The first 5 rows are patterns. Each new row is the sum of 2 different patterns, raised or lowered, with some noise. Before adding, each is slid sideways (what falls off one end comes back at the other) and multiplied by a number that may be negative. Names go in the order of the patterns.
In the rows, zero is written as 128.
Known rows, each followed by the names of its patterns:
[149 151 128 122 110 117 112 125 110  99 120  81 115 158 134 120 151 122
 101 115 140 136  98 117 125  99 102  80 143  82 149 114 104 160 121  77
 156 116 126 132 131]
dem
[132 145 150  88 123 108 128 114 131 157 108 119 121 180 134 103 115 133
 126 114 134 125 128 132 182 123 143 140 106 115 102 116 144 122 109 121
 165  95 119 127 112]
nuga
[121 100 120 136 113 135 107 108 135 134  95  83  97 139 131 131 119 102
 133 140 120 127  99 122 148 115 105 159 173 110 114 165 152 123 141 134
 114 170 157 157 131]
ses
[103 142 143 127 141 126 178 124 119  90 143 128 104 133 107 135 108 145
 111 157 118 154 116  87 124 125 123 134 123 134 120  94 115 112 131 120
  82 134 105 114 129]
sirir
[107 154 118 149 126 144 138 129 121 107 146 122  71 129 165 148 105 126
  81 150 140 125 137 139 102  71 113 156 167 149 148 140 142 143 153 116
 147  81 127 105 108]
riref

New rows. What belongs after each?
[149 157 178 165 156 160 206 164 172 182 162 177 140 176 161 165 162 143
 185 167 143 167 154 162 170 165 128 159 154 170 159 171 180 160 170 162
 213 171 133 151 168]
dem nuga
[145 148 133 127 143 134 151 135 116 152 136 128 132 123 158 155 147 150
 137 173 149 138 127 144 144 141 144 128 161 152 148 133 173 150 158 145
 128 139 159 153 158]
ses sirir
[ 65  54  52  54  66  90  87  89  72  92  78  88  85  65  81  92  78  93
  85  83  66  81  72  83  75  80  81  97  69  44  77 100  76  62  94  88
  64  70  89  65  81]
ses riref
[ 94  75 124  85 125 121 120 118 113  85  93  93  86  95  88  77  85  99
  51  66 104 112  97 119  92  68  95 116 102  80  77  96  93  76  55 130
  96 105  84 108 137]
dem ses
[137 152 115 123 126 169 112 118  72 120  97  93 104 136 110 136 148 129
 134 125  99  93 117 106  82 115 136 129 121  97  74 135 118 118 135 139
  73  68  93 139 141]
nuga riref
[144 138 144 153 160 171 153 175 120 182 136 153 164 128 141 158 122 163
 161 150 150 136 135 151 158 153 159 139 146 149 157 143 185 150 133 140
 156 135 150 160 146]
dem riref
[142 118 102 113 127 123 137  97 109 115 117 111 112 148 118 102 103 101
 115 119 113 118 108 144 109 137 105 135 128 119 109 116 113 113 119 108
 130 119 139 107 106]
sirir riref
[119  95 122 120 113 115 123 142 122 118 140 130 140 125 121 103 142 132
 123 125 112 115 112 131 111 135 111 125 120 109 109 106 110 129 121 125
 116 101 118 121 122]
ses sirir
[130 124 120 132 105 118 116 137 113  66 116 156 134 100 132  80 146 128
 119 148 125 104  70 103 156 148 131 138 123 133 109 143 111 153  66 117
 106  96 108 139 117]
sirir riref
[148 140 109 151 117  81 157 112 130 133 133 154 177 128 132 117 109 108
 116 106 108 120  74 114 177 121 118 152 116 106 124 152 120  97 110 127
  95 106  95 135  79]
dem nuga
[130 130 133 125  76  78  91 140 132 140 130 155 115 115 150 136 127 138
 181 138 156 101 126 115 141 181 107 110 131 176 163 114  99 146 150  87
  90 144 143  97 154]
nuga ses
[ 97  95  85  54  90  74  95  80  87  85  99 114  77 114 127  66  57  76
  86  88 128  78  69  81  95  83 101 136 108  94  51  97  59  84  88  56
  72 120  56 120  85]
dem riref
[122 117  96 114 112 103 107 127 118 105 131  97  99 114 106 104 124  99
 111 138  99 118 123 106 115 118 124  87 111  97 104 104  99 126 115 112
 107 154 116  90 103]
dem nuga
[176 139 149 142 124 130 128 113 165 117 120 134 151 104 143 118 121 135
 145 150  86 116 113 132 127 138 164 113 130 137 182 156 114 105 133 132
 109 140 139 136 129]
dem nuga
[176 157 183 187 185 147 173 189 175 169 163 191 160 188 175 169 168 179
 155 185 183 184 192 186 180 190 187 180 157 189 177 179 180 167 169 153
 192 193 190 176 193]
dem nuga
[ 96 134 106 142 124  84 125 149  74  75 128 123  78  83 108 100 108 130
  78  91  87 114 128 139 133 108 115 103 133 122 108 115 145 147 136 112
 113 110 129 143 123]
dem ses
[117 124  60  53  43 147  78 144  99  72 157 125  63 147  81 114 144 112
 119 173 165  97  90 146 129 113 115  98  99 115 135 178 130 106 117 107
 101  94 139 109  71]
dem ses
[108 143 147  96 147 173 104 141 126 129 118 100 103 122 131 128 136 143
 139 138 154 141 169 145  93 125 128 108 122 155 130 117 130 155 137 130
 151 151 170 112 181]
dem sirir
[162 147 160 158 147 125 153 168 170 160 166 163 164 172 160 179 144 142
 147 156 151 164 179 167 144 153 179 163 144 184 173 182 153 179 139 155
 182 141 167 183 146]
dem nuga
[116 133 113 106  85 120 122 111 119 132 146 105  80 130 136  99  77 140
 114 113 134  89  88  85 140 124 145 120 120 123  92 141 133 117  78 130
 158 142 107 115 123]
nuga ses
[ 79 130  98 119 117 158  91  98 131  76  35  79 127 138  75  83  51 162
  82  91 111  98  82  63 111  92 135 104 122 100 120 146 107  82 115 109
 108  56  71  88 126]
nuga riref
[138 150 141 126 150  97 147 188 176 144 179 160 131 153 166 172 123 153
 144 134 125 118 186 117 178 147 134 189 149 114 196 151 162 160 163 194
 177 166 157 140 157]
dem sirir
[113 120 126 110 164 151 151 122 139 100 165 145 142 157 134 102 150 127
 111  87 103 146 145 155 117 119 182 146 104 122 130 134 188 110 108 165
 168 114 145 210 168]
ses riref
[110 157 113 143  79 137 122  79 111  78 113 109 125  87 135 131 115  98
  79 101 114 121 134  83 117  94  85  94 103 137  95  68 115 130 106  99
  84 130 126 104 130]
nuga sirir
[125 122 132 127 136 115 148 142 121 116 133 127 112 144 134 136 129 151
 112 130 135 108 121 104 111 136 125 103 104 133 112 121 126 113 117 136
 142 101 122 103 122]
nuga ses
[151 112 144 113  97 124 129 158 113 100 194 114  90 120 136 151 193 116
 136 138 172 123 151 155 163 110  79 122  99 132 106 137  99 173 110 202
 128 122 150 152 109]
sirir riref
[149 165 142 154 137 117 156 152 137  98 114 156 138 125 130 155 127 145
 135 137  94 139 120 118 160 144 136 145 134 146 142 141  89 170 147 134
 151 136 113  97 162]
nuga riref
[127 175 164 158 147 136 122 139 169 130 154 132 120 143 138 114 116 118
 144 142 158 125 120 146 146 139 148 129 124 155 126 126 160 177 140 124
 167 158 158 155 137]
nuga ses
[134 141 146 160 142 152 134 144 154 132 139 162 153 137 151 175 153 143
 137 158 142 169 166 167 140 122 125 152 165 146 157 139 140 156 159 125
 129 112 152 140 141]
ses riref
[101  93  86  81  75  80  74  79  96  58 136  58 111 152 128  72 135  79
  77  77 106 111  79 112  85  79 128  55  86  41 145  91 122 117  86  57
 124  83 124 157 120]
dem riref
[ 73  88  62  92  57  87 109  90  77  88  91  67  48  94 109  78  67  82
  43  81  63  93  63 104  65  42  96  96  76 112  89  91  96  95 111  94
  96  58  74  67  66]
dem riref
[146 146 180 219 142 142 164 183 154 154 165 134 193 168 188 150 168 131
 167 157 124 160 140 139 165 158 136 119 113 158 151 162 146 111 164 154
 143 157 120 161 180]
ses sirir
[102 100 119 139 117 127 107 149 101  83  87 114  94  75 111  68 100 143
 161 101 145 117  71  91 103 111  97  98  95  80 119  43 119  70 120 104
 104 159  76  62 122]
dem nuga
[108 139 107 122 106 104  92 114 123 137 139 122 125 164 142 106 144 142
  96 140 113  95 126 136 123 124 144 151 113 100 130 128 150  99 147  89
 136 127 120 125 171]
dem riref
[152 128 134 139 153  86  99 100 138 131 154 126 126 142 158 137 139 110
 123 165 125  89 167 198 133 115 171 137 146 158 143 131 182 152 136 135
 146 133 143 156 132]
ses riref
[159 177 212 139 155 189 181 162 182 185 143 205 226 191 147 149 158 162
 203 141 164 150 144 165 187 174 138 123 152 156 157 152 135 161 162 168
 153 170 162 197 169]
ses riref
[ 94 134 124 160 139 139 154 131 114 114 114 108 117 144 126 133 146 105
 132 168 128 117 117 155 123 169 137 109 143 125 114 163 163 127 102  83
 108  75 117 118 137]
sirir riref
[127 120 125  95 121 110 120  73 132 100 115 137 108 100  99 128 115 116
 113 133 113 100 118 117 135  76 116 130 115 118 103 108 105 104 109  82
  80 116 118  94 120]
nuga sirir
[116 119 116 126 109 121  99 139 110 102 113 117 125 104 114  97 126 126
 112 107 117  97  90 106 110 139 117 121 124 114 131 135 111 132  93 139
 104 103  90 137 112]
sirir riref
[151 116  86 122  95 130 116 101 104  99 118  81 112 142  83  71  51 117
 137 155  83 119 106  78  88 142 165  95  75  73  65  70  56 111  55 107
 107  72 178 104  84]
dem riref
[160 170 176 154 156 184 206 147 146 146 189 143 163 188 162 224 200 174
 171 173 145 121 201 159 169 158 141 154 146 170 128 153 173 179 163 128
 158 175 180 106 156]
nuga ses
[102 124 136 166 124 144 110 151 136 113 149 144 125  73 122 162 160 139
 143 147 136 142 145 125 109 112 123 114 136 130 161 134 133 135 151 142
 110 150 128 141 139]
nuga riref
[107 107 130 106 154 105 135 131 115  85 108 130  96 121  94  92  84 121
  74  66  99 130 132 122  95  93 128 127  82 132  93 108 140  98  81 126
 178 100 113 146 143]
nuga ses
[ 87 165 146 120  93 120 124 164 141 146 131 108  96 111 123  68 127  90
  93 138 133 108  88  81 132 134 126  85 117 128 129 123 115  81  98 163
 111 112 146 166 101]
nuga ses
[130 110 131 105 142 135 116 115  97 123 142 119 115 105 144 121 115 112
 137 155 125 132 127 137 112 135 123 120 167 133 139 125 152 113 109 125
 120 129 106 119 129]
nuga ses
[105 115 137 112 140 148 114 128 119 161 135 141 114 139 139 116 146 130
 135 119 158 143 164 122 148 125 113 143 130 125 140 131 150 131 105 131
 135 122 109 114 143]
ses sirir
[170 160 168 156 183 168 156 163 167 142 144 162 137 162 161 168 144 163
 166 170 153 154 166 177 147 179 144 164 163 127 154 174 144 158 139 157
 146 140 146 147 164]
dem sirir
[177 128 115 110 124 133 123 119 105 115 141 176 129 140 126 117 128 107
 121 128 124 127 118 147 123 148 121 111 154 158 146 107 130 108 154 136
 149 156 111 108 122]
nuga ses
[116 101 118 133 108 101 125 135 102 108 129 119 110 107 114 118 139 127
 137 115 102  97 115 122  98 116 103  96 111 104 103  78 106 117 110 126
 109  86 127 117 111]
dem ses
[148 143 117 143 152 115 146 119 130 151 127 119  92 110 159 137 158 148
 122 159 158 167 144 115 122 175 135 111 180 180 134 123 193 162 159 154
 168 127 165 174 173]
ses sirir
[133 105 138 166 131 137 179 144 105 124 154 135 139 123 118 132 142 135
 170 185 138 119 118 124 101 146 130 125 126 142 113 159 159 157 162 152
 124 142 105 149 129]
nuga riref
[ 55  78  88  71  78  64 115  54 124  84  85 136  91  50 137 104 109  99
 101 119 125 109  93  78  93  86 108  85  65  96  63  76 112 111  96 108
  84  76  82 108 112]
dem ses
[162 146 192 184 195 146 174 124 155 171 125 160 168 125 163 157 131 124
 122 146 153 157 157 142 163 161 158 167 140 174 171 128 135 176 166 145
 159 182 160 145 177]
dem ses
[ 65  84  71  62  52  40  93  36 107  76  72 109  82  61 112  58  75 100
  89 127  99  79  81  64  70  82 108  75  45  60  31  63 110  86  71  97
  85  51  93  97 103]
dem riref
[153 133 109 138 102 102 136 133 111 141 157  92 120 124 108 143 169 157
  78 107 100 120 109 125 151  99 125 114 201 134 115 124 142 116 119 126
 126 121 129 182 127]
nuga riref
[172 173 165 114 141 156 155 157 144 145 146 148 161 146 110 154 151 123
 131 160 165 131 124 150 147 145 135 138 134 130 151 147 152 138 159 156
 152 157 163 140 129]
nuga ses
[ 89 147 163 133 157 160 128 151 134 104 131 148 102 101 102 132 166 152
 115  97 112 154 152 128 137  75 136 129 112 116 122 121 166 119 121 170
 176 110 105 181 153]
ses riref
[135 141 144 155 137 142 152 163 158 115 135 149 125 132 160 126 142 140
 168 134 138 136 126 133 129 135 152 135 133 144 162 135 137 126 127 143
 139 152 124 139 122]
dem nuga
[158 159 160 170 160 155 173 140 144 148 183 125 154 144 165 190 169 138
 169 168 177 169 172 164 180 184 160 146 185 191 158 152 179 181 143 172
 191 165 193 202 187]
dem ses
[166 141 149 132 151 163 118 156 118 135 190 142 130 167 134 126 103 160
 160 147 128 145 138 122 122 155 122 154 147 108 180 125 112 198 140 147
 154 145 169 162 153]
dem sirir
[107 140 177 104 133 156 150 165  92  98 113 109 138  64 109 129 152 126
 120 121 120 155  82  96 113 143  56 105  93 115 150 131  83  95  85 117
 115 146 155 122 142]
ses sirir
[185 184 166 210 189 174 165 171 180 185 177 158 208 205 180 167 222 195
 193 187 168 173 210 200 206 183 181 161 163 182 166 189 166 148 192 176
 155 155 151 198 192]
ses sirir
